The rows of a group lie close to one hidden flat surface of 13 dimensions, which may be shifted away from zero. Surfaces can cross.
Some rows, each with its group after it:
[ -3 -33  10 -51  27  37   4  -2   1  -8 -50 -34   8 -22 -11  14 -27   1] | Q747
[-22  19 -11  36   5   8 -20  19 -10   6 -31  -5 -52 -15  34  16  -8  36] | Q505
[-11 -26   5   3 -15   6   7  -4  14  21  -4   6   8 -14 -13   7 -19  23] | Q505
[ 17 -24 -13 -10   4 -13 -17   0  14   5 -17  -7 -26 -10  -9  -1 -22  19] | Q637
[  8   2   1  19   1  21 -14  17  14   8  44   2  13  -4  -4 -16  27 -40] | Q505
[  1 -13  -9 -11 -21 -21 -10 -11 -19  15  -1  -7  -5  -3  -6 -11 -13   1] | Q637
[ 12  38 -12  18   3 -10 -14   6 -13 -18  -1 -28 -32  20  23  13  -8  15] | Q637
[  4   9  19 -14  -8   9 -20   3 -20  16   7 -18  -8 -14 -11 -20 -15  17] | Q747
[  6 -26  17 -18   5   6   0 -20  10 -13  -5   3 -27  -1 -11 -15 -16 -12] | Q747
[-11  -9  -7  -7 -17 -12   9 -42  -1   4  18 -15  17  18  14  -6  20  -2] | Q747
[-20  14  15  16   2  15   0  41 -21  -5   6  11  12 -14 -28  -5 -15 -12] | Q99
[-22   2   3 -20 -12  -6   5 -18  21 -46 -13  -6  -7  -9   8  31  -8  -1] | Q747
[ 35  42  -9  15 -11   1   3  32  18 -15  -3   3  22  -7 -10  31  -6   2] | Q505
[-18   7  -4  15  -9  23  13   1 -38  23  15 -12  24  11   1  11 -18  26] | Q99
[  0  -1   2 -18 -17  -5 -26  -7  23 -31  -8  10 -27 -33  -3  -2   5 -32] | Q747
[-20 -12  16   2  11  -4  12  -6  -4 -10   4  -8  -4  17 -19 -29  -5  -2] | Q505
[  7  18 -15  -9 -14 -39  15  13  -5  -8 -11  13  30   5 -11  42  -8   4] | Q99
[ 13 -14  15 -21  10  11 -22   9   9   1 -11   2 -26 -25 -11 -12 -16   3] | Q747
[ 24  26  43  -6  42  22  -5  13  15  -2  11  22 -18   5 -18 -19  14   8] | Q637
[  0  -5  -5 -16  20  -6  -7  16  -6  22 -18 -23  11  -3 -10  10 -11  36] | Q505
[ 15   9  25 -50  40  14 -11 -42 -11 -10  -6 -21 -35  21   6  10   5   8] | Q747
[-17  -4   1  16  -7 -10   4  -2 -21  45  30   6  23  13  -9 -18  13  19] | Q505
[ 10  -1 -12 -14  30 -28  24 -17  13  -3 -36 -27   7  35   2  22   1  32] | Q637
[ -7  12  13  -1 -14  -2  -5  -3  11  -1  -7 -33   4  -7  29 -16   4  41] | Q99
[ 18  13  -5   2  -2 -29   2  -6  -5  -4   4 -19  -6  26  -7  -4  -6   3] | Q747
[  3  15  17   6  -8 -15  16   3  37 -36  -9  46 -16  -4 -11  29 -15  17] | Q747
[ 30  12   9 -33  23  -2   1 -43 -25  23 -23  -2 -29  24   3   8   1  20] | Q747
[-12 -30   8  20  17  -4  13   5  29 -20   5  -3 -18  18   1 -23  -7  -4] | Q747
[-15   0  11 -16   4   3 -20   6 -23 -10  16  10 -19 -10  -6   7 -11 -15] | Q99
[  2 -11  11  -6   2  -6  16  21  11  22 -20  -7  36  -8 -24 -11 -12  29] | Q99
[  4 -18 -14 -14  -5   3 -16   7  -9  13  -1  -8   5 -17  -9   1  -6 -15] | Q99
[ -7   8  14 -13 -15 -11 -15   1  12   6  23  -6   9 -13  -1   2  -4  42] | Q747
[  0  11   7  31 -13   9  35  26  13  -3 -24  13  25  -2  -4   3 -15  19] | Q99
[  0   7   4  -1   9   7  -3   8 -15  14  16  -8  13   5   6  -2   7  10] | Q99
[  4 -19  -9 -17  -5 -14   8 -26 -11  13   4  14   3   9  -2   0  -5   7] | Q505
[-24   1 -11  -7 -30 -54   3   2  -7  12 -28  29  10 -20 -12  13  -1  20] | Q99
[  4  10  22 -14  11   3   4  -8  10 -21   9   4  -7  10 -10   9 -10  10] | Q637
[  1   8  14  11  -2 -14  10 -17 -17  -7  12 -18 -17  36  -7 -30  -8  -2] | Q637
[ -7 -16 -23  20   3  24  -6   6  -1  -1  33  -9   1   8  23  19 -13  12] | Q637
[  9  -6   6   5 -13  10   5 -11  23   0  -5   5  -4  -9   1 -17   3   3] | Q747
[  5   8  -8  16 -13  22   5   8 -22   0 -16 -36  -4   3 -15   9 -46  18] | Q99
[-28  39  34 -23   7 -20 -10 -18 -16 -14  10  15 -11   4  -5   1  22  10] | Q637
[ 25  17  15 -35 -11 -14 -28 -42  22 -33  48   8 -35   9  -5  21  -8  14] | Q637
[  0  27 -24   9   4 -30 -18  37 -15   3 -16   1   2 -10 -10  14   7  -7] | Q505
[ 11  37  -9 -19  13 -27  -6   0 -23   9   7 -24  17  25   1  31   1  40] | Q505
[ 9  8  4  2 -3  6 10  0 -5  5 10 -7 15 11 17  8 -2 13] | Q99
[ 19  13  -7  -2 -20 -18  11  -9   5 -23  15 -22  21  19  -9   5  -7 -17] | Q637
[  6  16  -4   0 -20  -8 -13  -5  18  -6 -13  -9 -14 -16   5   9  -4  20] | Q505
[ -1  -4  -4  14   2  17  15   4  20 -34  -9  -6  -9   4   9  16 -19   4] | Q637
[ 16 -21   7 -10   6   8  -1  -9  21   5 -17   1  -9 -10 -10 -20   0  -6] | Q747
[-25 -11  29  -8 -33  30  10 -11  10 -20  35 -21  30 -11  30 -17  -5   5] | Q99
[ -4 -22   7   0  11 -18   9  27   9 -12  -4  -5   2   4  46 -18  11 -16] | Q99
[ 12  34   3  18  20  25  -6  13  -4  -4  16 -20   8  12  16 -14  33 -20] | Q747
[ 18 -12 -15 -21  -2 -21   8 -42   2  -6 -33 -12 -20  15  22  13   4  -8] | Q637
[  7  -4  -1  31 -26  13 -12  28  -1  11  10 -10 -18 -11  -6  21 -41  -2] | Q505
[ -4   3  -6  12  14   1   0  25   2  19  12  -8  29   3 -11  -7  10  21] | Q637
[-17 -14  -5 -23 -11 -18 -23   0 -13  27  -1  22  -4 -29 -10  13  -6  19] | Q505
[ -5 -16   0  -4   4  22 -28  -1 -39  39   9  25 -34 -22  26 -14   5  -5] | Q637
[ -5   0   3 -21 -21  -6  -5   3  -7  -5  11  13  11 -19   4  23 -13   3] | Q99
[  5  -3  26   7 -23  -5  22  -4  -1  11   9  -9  18  13 -11 -32 -20  26] | Q99
[-39 -27 -18  17  -9   8   6  -6  15 -19   3  -2  -1  -6  15  11  -7   9] | Q637
[  6  10  -8   5  -2 -10  10  10 -10 -15 -15  -4   0   7  -7  -2 -15   3] | Q505
[-57  -6   5   5  12 -25 -17  -9   5   1  -2  24 -30 -10   0  19  22   4] | Q505
[-10  -3 -26   5   3 -19   2   6 -26  31  -7  43   4  -5   4  31   7   8] | Q505

New rows. What belongs after each?
[ 34   2  -7 -11  -6  26  -9 -10   1  15 -13  -4   2 -16   6  -5   8 -17] | Q747
[ -8 -35   6  -4   0 -11  20 -20 -13   2   0 -27   0  28  -3 -19 -22   4] | Q99
[ 30 -13 -11   3 -12 -17 -18 -15  45   1   2 -20 -13  -4 -14 -36   8  10] | Q637
[-22 -22 -16  25   4  -1  -4  12 -29   8  27  -4  -7  15   4   1  -2 -41] | Q505
[  0   7  20 -22  -4 -23 -19 -22  15 -35  -7 -20 -43   0   5 -17  -3   0] | Q99
[ 15  -8  19 -10 -24  18   7  -1  11  13 -17  27   0 -29 -18   3 -31  27] | Q747
[ -9  16  11  -8 -24  -8   6 -21 -10 -15  12   0   2   7  -6   7  -9   0] | Q747
[ 13 -28 -15   5   7  27   6  -6   1  -1  17 -11  -8  13  37  19 -17  -2] | Q747
[ -7 -11  11 -19   6 -32  14 -20 -26  -5  12 -14  -5  36   6   5 -18  10] | Q99
[ 10 -28  12 -34  21  15 -17  -7  13   0  19 -17  -6  -1   7   8 -11  15] | Q747
[ 22   2 -18  19 -14  21  14  -5 -13   4   1  -5   6  12  24  11  -8 -13] | Q747
[  0 -17  -1 -22 -15 -17 -11  13   3   6 -24  -9   4 -26 -29   8 -36  21] | Q505
[  8 -21  15 -31  18   7 -27  -4  18  -3  14 -38 -10  -5  -7 -28   0   1] | Q747
[ 33   3  -4  -6  24 -41  -6   2  29   3  13  19 -22  23   6  31  -6  48] | Q747
[ 17  17  -7  11  29  -5  19  39   2  -1 -20 -26  40  16 -27 -24   5   7] | Q505
[ 21  34  -3   1   3   2 -39   7 -45   0  13 -18 -51   4  24   6 -13  -5] | Q747
[-33   5  -2 -12 -38  -5  -2  -5 -22 -13 -14  34   2 -36  -8  24 -12 -17] | Q747
[ 29 -23  -6  -7   0   6   1  -2  -1   3 -43  -2 -25 -13 -15 -14 -23 -23] | Q747
[-20 -13   5 -20 -20  -8 -13 -21  19  -5   9  11  -3 -22  10   8   3  21] | Q747
[ 18 -30   8 -11   5   4  -4 -16  11  -8 -16  25 -43  -9  -9 -14 -15 -25] | Q747
[  3   1  16 -29  -1   6  -8 -33   1   4  23  -1   2   3   1  -2  11   3] | Q747
[-17 -21   9   1   8  -9  13 -16 -12  18  16  -9   6  25  19 -30  13  10] | Q99
[ -1  -6   3  -8  21  -2  22  -1 -12   7 -36  -8   6  12   4   8  -5  11] | Q637
[  2  21  15   7 -19  13  13 -18   6 -12  16  -9  13  11   8 -13   9  -1] | Q637
[-17   3  22 -19   5  -6  -2   8 -17   5  -4  11  -5  -9  21  19 -15  41] | Q99
[  8   6 -10  -2 -10  17  -8  -7   4  -4 -28  -2  -7 -23   6  -7  14 -30] | Q747
[-12 -29 -15  -7 -20  -5 -24 -17   4 -11  26  -6 -20 -10   3  -5 -12  -9] | Q637
[-15   6  11   3  20  28   6   9 -17   4  12   0  13   5   9  -3   2  19] | Q505
[-18   1   8 -13  17  45   3  -9  11  -6   8 -30  31  -1 -22   8   5  10] | Q99
[-16 -10   2 -23  23 -12   8 -32   3  -5 -55   5 -22  -2 -11 -12  22 -16] | Q747
[  9   7  13  -8 -17  -8  -9  -7  17 -22  14  -8 -10  -2  -3   4 -17  10] | Q747
[-11 -20 -17  -4  12   1  -7  33 -28  30  19 -13  40  -4  18  -3  13 -16] | Q99
[  9  -9   0   5   4   0  -9  -4  -7  18  33   2  -7  13  -6 -15  -8  16] | Q637
[ -2  19  17 -28 -19 -23   0 -23 -25 -24  -8 -28 -11  14  -2  11 -27   9] | Q637
[ 16  18  12   0  -3  -4  -6  -4  26 -17  22   2 -10   7 -16   7 -12  30] | Q637
[-18 -20 -23   8 -16 -20  17   6 -12  13  -7 -33  40  11  -9  10 -16  12] | Q505
[ 24  -5  15 -29  -3   6 -31   8  15  -3  31  13 -14 -24  -4   9 -15   2] | Q747
[ 19  12  12  -2   5  32  -3   6  10 -23  -7 -25  -5  -5  15 -13   4 -27] | Q637
[  3   1  -7  17  -8   4 -12  11  18   0  23 -13   5   0  -1   2  10 -24] | Q505
[ 22   1  19  12 -12  17   4  19   6 -23  26  -2 -10   7 -11  -5 -40 -10] | Q747
[ 15  14  21  -3  11  11   4  -9  -4  -4   9  10 -25  15   9   3  -8  13] | Q99
[ 51   8  -4  13 -24  14  14  -1  -8   6  -5   4  -4   6  -1 -16 -35  16] | Q505
[ 32  15  23   5 -22   5   3  -4 -14  24  26  -3   8   9 -21 -34 -16  15] | Q637
[  7 -14 -10 -16  29 -18  10 -11  12   7 -13  18  14  11 -12   2  32 -26] | Q747
[  4  -6  -3  23 -43   0  -7  -4   2  12  11  15 -12 -18  10 -18 -13   8] | Q747
[ 16 -20  -5 -21 -19  13  -6 -32  21   0 -13  -5 -10 -18  13   1  -4  -1] | Q747
[ 21 -12  -9 -18 -22   8   6 -36  -2  31 -30   2   3 -12   8   0  -3  19] | Q747
[ 19  20 -24  15   3 -36   5  -5 -16  21 -39   8 -20  13  -1   3   8  11] | Q747
[ 38  -4 -10 -15   3  29  -6   1 -12  21   9 -13  16  -3  10  11  -5 -14] | Q747
[ 12 -23  21 -16 -18 -16   6 -10  25 -20  -4 -20  -3  -1   1 -31 -17  -4] | Q99
[  7   9  -6  17 -17  -8   3  -8   0 -18  19   7 -14  16  -2   6 -13   0] | Q637
[ 44   5  -6  -7  19 -12   6  -4   7  21  -6   4   9  19 -15  -8  18 -11] | Q747
[  7   6   2 -10  -4 -31  19 -19   2 -15  -1  20   3  19 -18  12  -1 -10] | Q637
[ 11  -3 -10 -14  -4 -11   0  19   6 -14  -7 -13  18  -7  11  20  -9 -13] | Q99
[ 22  16  21 -26  24   7 -17  -5 -14   2  -2  12 -24  -4   7 -10  24 -29] | Q637
[  5 -16 -14 -13   2 -17 -15  -2 -41  33 -11 -31 -12   7  -1 -12 -23  13] | Q747
[-14 -37   0 -26  -3   0 -10   6  13  -1  -8  17  -3 -31  -8  10 -15  -4] | Q747
[ 29 -23 -27   5  11 -29  12   4   7  24 -13 -20  19  24 -12 -13   4  -6] | Q747
[  0 -14   5  17  -2   6  40 -12  -3  23  21  31  34  25  -7  -5   5   0] | Q747
[ 27  -7  -8  -2   4  -1  10 -15  24  -1 -11 -13   1  13  11   4   1   9] | Q747
[ 32  28  28  -9  -6  25  -6 -19   9   5  20  26 -14  -5   2  -4   7  11] | Q747
